The rows are grouped in 4 different ways at once. Each group adds its own fixed numbers to the row, and there is some noise. The rows also spread widely along 11 directions, which tell nothing about the answers.
Known rows, each followed by its group in each grouping:
[-28 -14  -6  13  15 -15 -10 -17   1  22 -10  -8  -4  27 -22  23  15  -5
   0 -31 -30   7 -10  20   3  -7 -27] => Z102 Z387 Z546 K
[-22   1  21   0   4 -10  -7  24 -13  25  32  -1 -33  37   3  -4  -6 -10
   1  19  15  -7  16   5 -15 -29  -8] => Z910 Z782 Z217 K
[ 12  -2  19 -11   2  -5  -8  -5 -13  20   9   5  -8   2 -21   4 -36   8
  27   7  32 -12  -6 -24 -44  22  -3] => Z838 Z387 Z695 C
[ -4   2   3 -22  11  -7  -7  12   6  11  25   0   4   9   4  25  11  -7
  20   6  -2  -4   6  22   5 -14 -29] => Z910 Z782 Z723 U
[-15   9   3 -21 -25  -2  -9  21 -13  -8  57  -5 -19  -8   7   5   8 -15
  15  25   3 -33   5  30 -14   1   8] => Z838 Z298 Z217 U
[-19  -9   3  -6  -2  -9  -9   7  -2   6  -4   2  -9   7   7  17  12 -19
  14   2   3  10  -8  11  11  -8 -18] => Z102 Z555 Z546 C
[ 14  -4  14  11 -17  18 -12 -14 -17  12 -10  -2  -5   4 -11  -1  -3 -25
 -12  28  22  19   4 -24 -20  28  12] => Z102 Z555 Z695 W
[  0   1  41 -31 -13 -11   8  14 -14 -24  20 -11 -17 -30  10 -15 -25   9
   4  14  39  -3 -24 -21   2  13  -5] => Z838 Z298 Z213 F
[-10 -16  15 -38  -9   0  22  -7   1 -19  22 -23 -26 -21  10 -23 -10 -12
   1  20  23   4  -3  -9  26  -2  -7] => Z102 Z387 Z723 F
[  7  -1  -2  23  21  -4  -5   0  12  11 -20   9  18  15   3   7   5   5
  -5 -13  -8  18  -2  -7 -10   0   1] => Z910 Z298 Z213 W
[ -2  -3   0 -24  13  -4  -5   7  -8 -15  14   6  -4  -9  -1   6  -6  20
  20 -20   1 -20 -15   7   3   2 -15] => Z102 Z782 Z217 U
[  5   1   5 -19   8   3 -20  -4 -19   4   1   6  -4  -5 -16   3  -3  26
   9   0  -4 -29  -8 -19 -31  25  -7] => Z838 Z298 Z723 W
[ 12  -9 -14   3  12  14  -8 -24   8   3  -5   0  22  -9 -21  17  -6  -1
  22 -23  -6   2 -14 -11 -30  31   4] => Z102 Z782 Z546 C
[  3  -3  12   3  -4   3 -11  18  -6   3 -22   3  15  -3  35   9  30 -24
  -6  23   7  46  -4 -11  23   3 -15] => Z910 Z555 Z723 W
[-16 -26   7 -17  16  -2   4  -1   0   1  -5 -13   0 -18  -3  17  -6 -12
  19 -13   1  14 -20  -3  15   5 -29] => Z910 Z782 Z217 F
[ 16 -14  -3   5  10  13   4 -24   2  -6 -10 -11  -1  -1  -2 -26  -1  10
 -17  -1  -3  11  -2 -32 -16  21  21] => Z102 Z387 Z723 F
[ -9  -7  -2   4  25  -8  -2 -11  10  23  19  -7  -2  16 -26   8 -16  10
  14 -26  -9 -12   0  -4 -40  -2  -2] => Z910 Z782 Z723 C
[ 10   6  21 -18   7  16  -7 -18   0  -6  26 -14   1  -2 -15  -7  -5  25
 -13  -4 -16 -21  -3   6  -9   9  -4] => Z102 Z298 Z217 K
[  6  -3  -8   3  12  14  18   1  17  37  15   3   0  19   7  -5 -15 -20
  17  25  21   7  20   0 -14  -4   7] => Z838 Z782 Z217 K
[ 13   6   7  13   1   1  14  -4  11   8 -38  -3  14   9  -4  -2  -2  -1
 -18  -5   9  28  -8 -17   9  10   1] => Z838 Z782 Z546 C
[-23 -26 -41  -3  33 -16  30  -1  13 -20 -42   3 -17  -6  26 -36   9  33
  -8 -45 -35   4 -17 -12  32 -28   1] => Z838 Z387 Z217 W
[ -6  -9  10  -7   7  -7   1  -3  -6  14 -28  -7 -15  19 -11   6   0  -6
 -15   7  11   8   2 -11  11  -4 -23] => Z910 Z387 Z213 U
[-31 -16 -19  11  -7 -15  18 -10  15  -8  -9 -16   2   3  -2  15  23 -33
  -9 -22 -19  29 -14  30  33  -9  -4] => Z102 Z387 Z213 U
[ -9 -24 -46 -17   2  16  27 -20  16   4  -9 -13 -11 -12 -13  -4  -9 -27
  12   5   1 -20  22  -4   7   6   7] => Z910 Z387 Z723 U
[ -5 -25 -13 -23   2  17   6 -12  11  17   8 -12 -16   4  24  -8  15 -38
  13  47   9  21  21  -3  19  -6  -7] => Z102 Z387 Z723 F
[ 28  35  40  13   8   0 -24   4  11   5  22  -3  42  17   0  22  25  27
 -26  -7 -18   6  -2  16  -5   6 -14] => Z910 Z555 Z723 K
[ 17  -3  -4  -3  19  -6  14   5  29  -4   9   7  33 -18  27  14 -14  -9
  44  -8  23  26 -12   7  14   2 -15] => Z102 Z387 Z546 F
[ 19   6   2 -19  -2  10  10   1  -2 -10 -14   8   2  -5  12 -15 -15   7
   2  22  37  -5  10 -26  21  15   0] => Z102 Z387 Z723 K
[ 23 -13  -2  17  11  19   4 -32  16   1 -28 -17  32 -14 -13   2  -2  -5
  -8 -18  -8  34 -15 -31 -20  39  12] => Z910 Z387 Z213 C
[ 14   1   2   1  18   6 -27  -8   0   0  -1   6  17   0  -6  15  11  22
   2 -13 -24 -11 -12   5 -13  17  -5] => Z102 Z298 Z217 F
[ -2 -24 -23 -22  13  12 -19  -6 -20 -15 -30   5 -10 -17  11  -6  23  20
   5  -8 -31 -11 -15 -20  -7  25  -7] => Z838 Z387 Z217 U

New rows, each followed by its group in each grouping:
[ 14   2  37 -16   2  14 -12   0 -16  -3 -18 -11  -1   2  -8   0   9  13
 -31  10   1  13  -8 -17   9  10 -23] => Z910 Z782 Z217 U
[-19 -13  -3   3  21 -28  -3   8  -4   6  -4  13 -17  13  -3   6  -9  15
  13 -28  -2 -12 -14  -5  -3 -10 -14] => Z102 Z555 Z723 F
[ 36  31  -2  16  11  -5   8  14  18 -25 -26  25  40  -3   3   8 -11  42
 -13 -37  13 -22  -9   8  25   6   6] => Z102 Z555 Z217 U
[ -4 -19  21 -39  20   1  -3  -8  -8   0  18  -5 -21  -9   6  -5 -21  12
  26   1  16  -7 -12 -18  -6   4 -25] => Z102 Z555 Z213 K
[ 17  -1  28   3  -3  15   9 -10   9   5  34 -25  -2   0   5 -23 -12 -10
 -16  22  18  23   4  -8 -12   7  12] => Z102 Z387 Z217 F
[  1  -3   9   0   1   8   8 -21   3  -1   0 -12  -8   6 -16 -12 -12   4
 -22   0   4  -3   0 -11  -4  11   8] => Z102 Z298 Z213 K
[ 13 -15   9  -5  14   7 -20 -17  -7   4 -25  -3   0   0 -10  -5   4  13
  -4  -5 -12  12  -7 -32 -23  13  -7] => Z910 Z387 Z695 C
[ -5 -12  -9  -8   7   5   2   6 -13  11 -14   8 -22  10   9 -12  -1  -6
  10  17  14   4   6 -25 -14   1  -1] => Z838 Z782 Z546 W
[ 10   5  14   5   4  -6  -5  -2  -1  10  -5   4   1  13 -20   5 -18   9
  -1  -1  17 -13   7  -9  -9   2  -7] => Z910 Z387 Z695 K
[  6 -11 -11   8  17   7  -6  -9   9  17  10  -3   7  -2   0   8   1   4
  12 -12 -19  -6  -6   1 -26  16   7] => Z838 Z555 Z217 F
[ -1 -12  13 -12 -10  15  15 -10  -3  15   1 -18 -21   9  -3 -21 -13 -28
 -13  32  26  16  11 -15   2   2   7] => Z102 Z387 Z217 C
[  1 -36   0 -43  22  17   4 -35   3 -26   4 -27 -20 -23  16 -39  14  23
 -10  -1 -32   7  -9 -28   8   3  -5] => Z102 Z387 Z723 F
[-15   0  43   4  10 -30  -6  23   2  -5  21 -10 -22  24  24 -11  14  15
 -27  -3  -5  22 -12   2   6 -40 -12] => Z910 Z555 Z213 F
[ 8  7 -7 -9  2 -4  0  8  3 -7 25  6 -1  6 12 -5  2  2 11 11 12 -7 10  7
 -3 -3  8] => Z102 Z387 Z723 U
[  1  -6   3 -26   5  -5  10  -2  -2 -15  19  -9 -12 -18   3 -16 -12  19
  10  -8   4 -14 -12 -11 -11   7  -2] => Z838 Z387 Z723 U
[ 11   0  30   7  -6  -7  -2   4 -13 -18 -10  -4  -3  -3   7 -27  -9  14
 -22  -4  19  30 -22 -41 -14  17  17] => Z102 Z387 Z723 C
[ -4   5  -2   5   4 -15 -21  29 -26  -5 -17  28 -27  20  -2  -2  -4  23
  -4   0  14 -37   8 -24 -21  -2   5] => Z910 Z555 Z723 U
[ 26  17  26   0  -4   3  -8  12   5 -34   0  -7  12  -3  25 -22  22  28
 -35   6  -5   8   0  -9  13  -6   6] => Z910 Z387 Z546 F
[  8   6  12   0   6   1  -6  -3  -1   1  26  -3  -2  15  -6  -5   2  11
  -8  -2   1   1   1   0 -21   2   7] => Z102 Z782 Z723 U
[  3 -12  -6  24  11 -10  15   2   6  17 -37  16  16   2  -4  10 -26 -18
  19 -17  36  40 -19 -29  -3  20   3] => Z102 Z782 Z723 C
[ -2  -9   3   4   5 -11   4 -12   9  11 -38  -4  13   3 -23  17  -8  -7
  -2 -19   3  14 -11  -7  14   4 -20] => Z910 Z387 Z695 C
[-12   6 -20  13  -8 -12  14  24   7 -21 -10  14   7  -2  17  -1   1  -6
   2 -10  12   0   4  -3  20  -3  13] => Z910 Z782 Z723 K
[ 14 -23  30 -27  16  16  -8  -2 -17 -20  18 -14 -17 -25  23 -33 -17  17
  19  10  14  16 -13 -52 -39  17  -7] => Z910 Z387 Z546 K
[  1   1   1  -9  15   2  11  -3  15   5  15   1 -13  18   4 -12  -9  13
   2  -1   5 -20  15   6   4 -22  -5] => Z102 Z555 Z546 K
[  9 -20  -4   3   4   7 -14 -12  -4 -23   6  -8   2 -23   2 -13   3   8
   5 -10 -16   5 -12 -26 -32  21  18] => Z910 Z387 Z695 F
[-22  -4 -13  -2 -20  -7  -4   8 -22 -14 -39   9  -9  -1 -16  15   9 -15
  -3  -5  12  -7 -11  -3  25  14 -11] => Z102 Z782 Z546 W
[  5  -1  -9   2   0  18  27  -9  19   5  29 -13   5  -7   7 -15 -15 -13
   7   4   6   5   7   1 -11   8  23] => Z838 Z782 Z217 K
[  5  -1 -13 -24  -2   2  27   0  11  -8 -25   5   3 -19   1  -3 -19   1
  14   3  23 -18   1  -5  29   5 -12] => Z838 Z298 Z546 W
[ -5  -2 -33   9 -14   0  26  -4  21  21 -43  10  12   5 -30  33 -18 -46
  13  10  38 -12  22  12  43   5  -5] => Z910 Z782 Z695 F
[-14   0   5  -3  -8  -2  18 -12  19   2  45 -29   0  -1 -11   7  -2 -23
  -1  -9  -5   2  -3  39   7  -9  -1] => Z102 Z387 Z217 U
[ 25  30  13  26 -13 -10 -15  32   9   1  53  17  21  10  33   7  10  -4
  14  18  17   8   9  22 -34  -6  29] => Z838 Z555 Z695 U
[ -1   3  14  -5   3 -11  16  -4   9  10   6  -9   6   5  -7   5 -12  -5
   0  -4  20  13  -5   5  16  -4 -16] => Z102 Z387 Z723 W
[-14 -11 -17 -16 -19  13  -6  -9 -13  -6  15 -11 -20 -11 -13  -5  12 -12
   1  17  -7 -23   5 -11 -16  24  18] => Z838 Z782 Z723 F
[ 11 -18  19 -22  13  -3   0   0   7  -7   1 -13   9 -16  27   1   9  -8
  13   7   1  43 -13  -3  18  -9 -30] => Z910 Z387 Z695 U
[ -2 -11  -6 -25   6   8  -2   7 -11  -8 -17  14 -11  -9  13   2  -9   2
  18   5  17 -16  -3 -12  23   9 -17] => Z102 Z555 Z217 K
[ -6  -6   6 -32  -2   9  -8   7 -12  -5  14  -6 -21  -5   6  -7   8   3
   0  23  -2 -23  10   1   2  -9 -13] => Z910 Z298 Z217 W
[ -3   2   5  -9   2 -13  14  -5  13   9   4   0  -5  10 -14  17 -14  -8
   6  -8  15 -11   4  23  24 -16 -19] => Z102 Z555 Z695 U
[-15 -20  14 -25 -11  25   5 -20   1  18  20 -30  -2  -6   0  13  13 -50
   2  31   1  35   1  15  23  11 -23] => Z102 Z782 Z217 K
[ -2  -5 -40   4   5  -5 -15   9  -3 -20 -56  26   1   2  17  -7  30  25
  -4 -17 -28 -15  -7 -16  12   7   9] => Z838 Z387 Z546 C
[ 27  12   2  24  19  10 -24  17   0 -15  12  19  16  18  38 -24  27  35
 -14  -4 -17  21   1 -11 -29  -3  29] => Z102 Z782 Z217 W
[ -2  -5   9   4   4   7 -12 -12  -3  17  19 -17  -1   6 -28  16  -4  -6
   1  -2  -7 -14   2   2 -28  18  -5] => Z910 Z387 Z217 F
[ 16  -2  37   8  23  -4   5  -7  16   4  36 -17  13  -3  10  -7 -13  13
  -3 -18  -2  26 -21   2 -17  -4  -3] => Z102 Z555 Z217 F
[ -5  -9   1  -3   8  -7 -20   3 -21   9 -14  12 -10  17 -11  16   1  -3
  12  -1  12   2 -11 -14 -14  16 -10] => Z102 Z782 Z213 U
[ 16  -2  10 -19   5  12 -21  -1  -4 -16 -12   0  13 -18  10   2  15  19
  -2   1 -10  -2 -10 -24  -5  21  -6] => Z910 Z555 Z723 C
[-14  -4   2  26  -3  -6 -15   7 -11   7  -9  -7  -3  15 -11  13  20 -13
 -25  -8 -23  11  -7  10 -11   2   4] => Z910 Z298 Z217 U
[  0   6  -5  22 -14  -2 -23  16 -14  -3  13  12   3  11  10   2  14  -9
   4   3   3   5  -4  -1 -30  14  27] => Z102 Z387 Z217 C
[ 15   4  12  -8   5  -4 -18  -2  -4 -15  10   8  14  -7   4   5  -4  23
  16 -14   6  -2 -18 -12 -20  20   2] => Z102 Z387 Z213 C
[  5 -20 -19  19  18  23  -1 -27  11   5  -3  -9  10   7  11 -18  20  -8
 -11  -7 -29  37   1 -18 -22  16  26] => Z102 Z782 Z723 K
[  9  17   7  14  -3  -7 -22  28 -14   5   6  17  -3  24  15  -5  11   7
  -6  25  18  -5  17 -14 -23  -2  12] => Z910 Z387 Z723 W
[-31 -19 -14  -9  -1  -3   9  13   9  -1  44 -16 -12  -5  25   7  18 -38
  21   2 -14  16   2  33   6 -26  -3] => Z910 Z782 Z217 U
[-14 -14 -24 -12   3  10   1   5  -4  20  10   5 -26  12  11  -7   2 -15
  15  23   1 -19  20   3 -10  -7   7] => Z838 Z555 Z217 W
[-23 -31 -50  -2 -13  20  33 -21  27 -11  20 -30   4 -32   1   2   9 -61
  17  -6 -17  19   7  17   5  11  25] => Z910 Z782 Z723 U
[ 31   7  12 -11 -10  18   4  -8  12 -13 -12  -5  24 -14  11   2   4  -8
  -3  21  22  16   0  -6  24  20  -7] => Z102 Z387 Z546 F
[ 14  11  -2   9  -8   2  -6  -7  15 -25  16   0  15   0  11 -11  22  10
 -18  -2 -22  -4   4  18   5  -5  26] => Z102 Z298 Z695 F
[-14 -20 -10   9   6   0  -2  -7  -2  16 -20  -9  11   0 -10  25  16 -34
   4  -8 -10  33 -12  -2  -1  17 -14] => Z910 Z782 Z723 U
[ -5   1  -1   2   1   3  11 -12   9  10   3  -7   2  11 -18   6  -7 -13
   0  -5  10   3   3   6   2   2  -6] => Z102 Z782 Z546 W
[ -5  14 -24   2   0  -9 -12  24  -4   2  -3  26  -4  16   7  14  13  12
   7  -4  -7 -41   9  21   5  -8   4] => Z838 Z555 Z217 U
[ -9 -18 -20 -25   4  16 -21 -17 -15  18   7  -6 -25   5 -15   8  13  -8
  19  19 -16 -29  11  -6 -34  18 -11] => Z838 Z387 Z546 U
[  0   0  16  -8  -2  -5 -14  25 -12 -25  25   8   6 -18  32  -3   6   7
  21  -6   8  22 -26  -4  -9   5   4] => Z102 Z782 Z217 C
[ -5 -14  -2  14  12   8  21 -29  13 -17  -4 -27   3 -10  -9 -25   2  20
 -25 -43 -39  18 -21 -15 -17  11  16] => Z838 Z782 Z546 K
[ 24   5 -12  -3   3  34 -11 -18   6   8 -20  -2  27   2 -15  13  18  -1
 -14  10 -13  -7  14  -2   1  25   2] => Z910 Z782 Z217 W
[-10 -35   5  -6  36  -6   8 -10  -7  26 -37   1 -26  11  -7  -2 -25   1
   7 -18   9  17 -17 -27   0  -2 -27] => Z102 Z555 Z217 U
[-15  12  21   2 -26  -4  -9  -9 -10 -12   9 -23   5   2 -33  18  12  -3
 -28 -10  -8 -15  -7  12   6  17  -6] => Z910 Z387 Z213 K
[  7   4  23  13  -8  -8   1  10  -2 -10   6   3 -10   9  10 -14  -9   2
 -16   8  26  13  -6 -18  -7   3  17] => Z102 Z555 Z213 F
[ -7   7   1   1 -35  17 -15  -7 -19   3  39 -11 -37  24 -27 -17   3 -18
 -22  44   7 -46  42  -1 -37   2  33] => Z910 Z387 Z695 K
[ 16   6   0 -13  -1  14   0   2   1 -24   8  -2  -1 -11  16 -26   7  17
 -15  14  -2 -13  11 -16  -6   4  21] => Z910 Z298 Z723 W
[-11   1  -5  20  -4 -31   4   4   0 -25  10  -4   7 -13  -8   2   0  18
   2 -52 -18  -1 -30  11 -13   4  13] => Z838 Z387 Z695 U
[  2  -2  15  18 -11  15  -5 -10  10   8  29 -21  14   6  20   0  30 -34
 -19  17 -15  48   0  11  -4   7  12] => Z102 Z555 Z723 K
[-21 -17 -47  12  -1   5 -17 -11 -10  13 -41  11  -1  12 -26  27  20 -20
   5  -9 -20 -22   2   8   8  25  -1] => Z102 Z387 Z217 F
[ -5   4  -6  -2 -10  13  -3  -3  -4   6  23   2 -10  13 -12   5  -2 -17
  13  18  14 -19  17   7 -14   6   8] => Z102 Z782 Z546 K
[-20 -37 -22  -3  11   2  24  -6  11  22 -40  -8 -31  10   7 -10  -2 -35
  -8  18  11  16  17 -23  28 -15  -5] => Z910 Z555 Z723 F
[  3  17   2   5 -38  -2   6  20   0 -17  28  -1  14 -15  29   2  14 -32
   7  30  29  16   2  11   7  16  24] => Z838 Z387 Z213 W
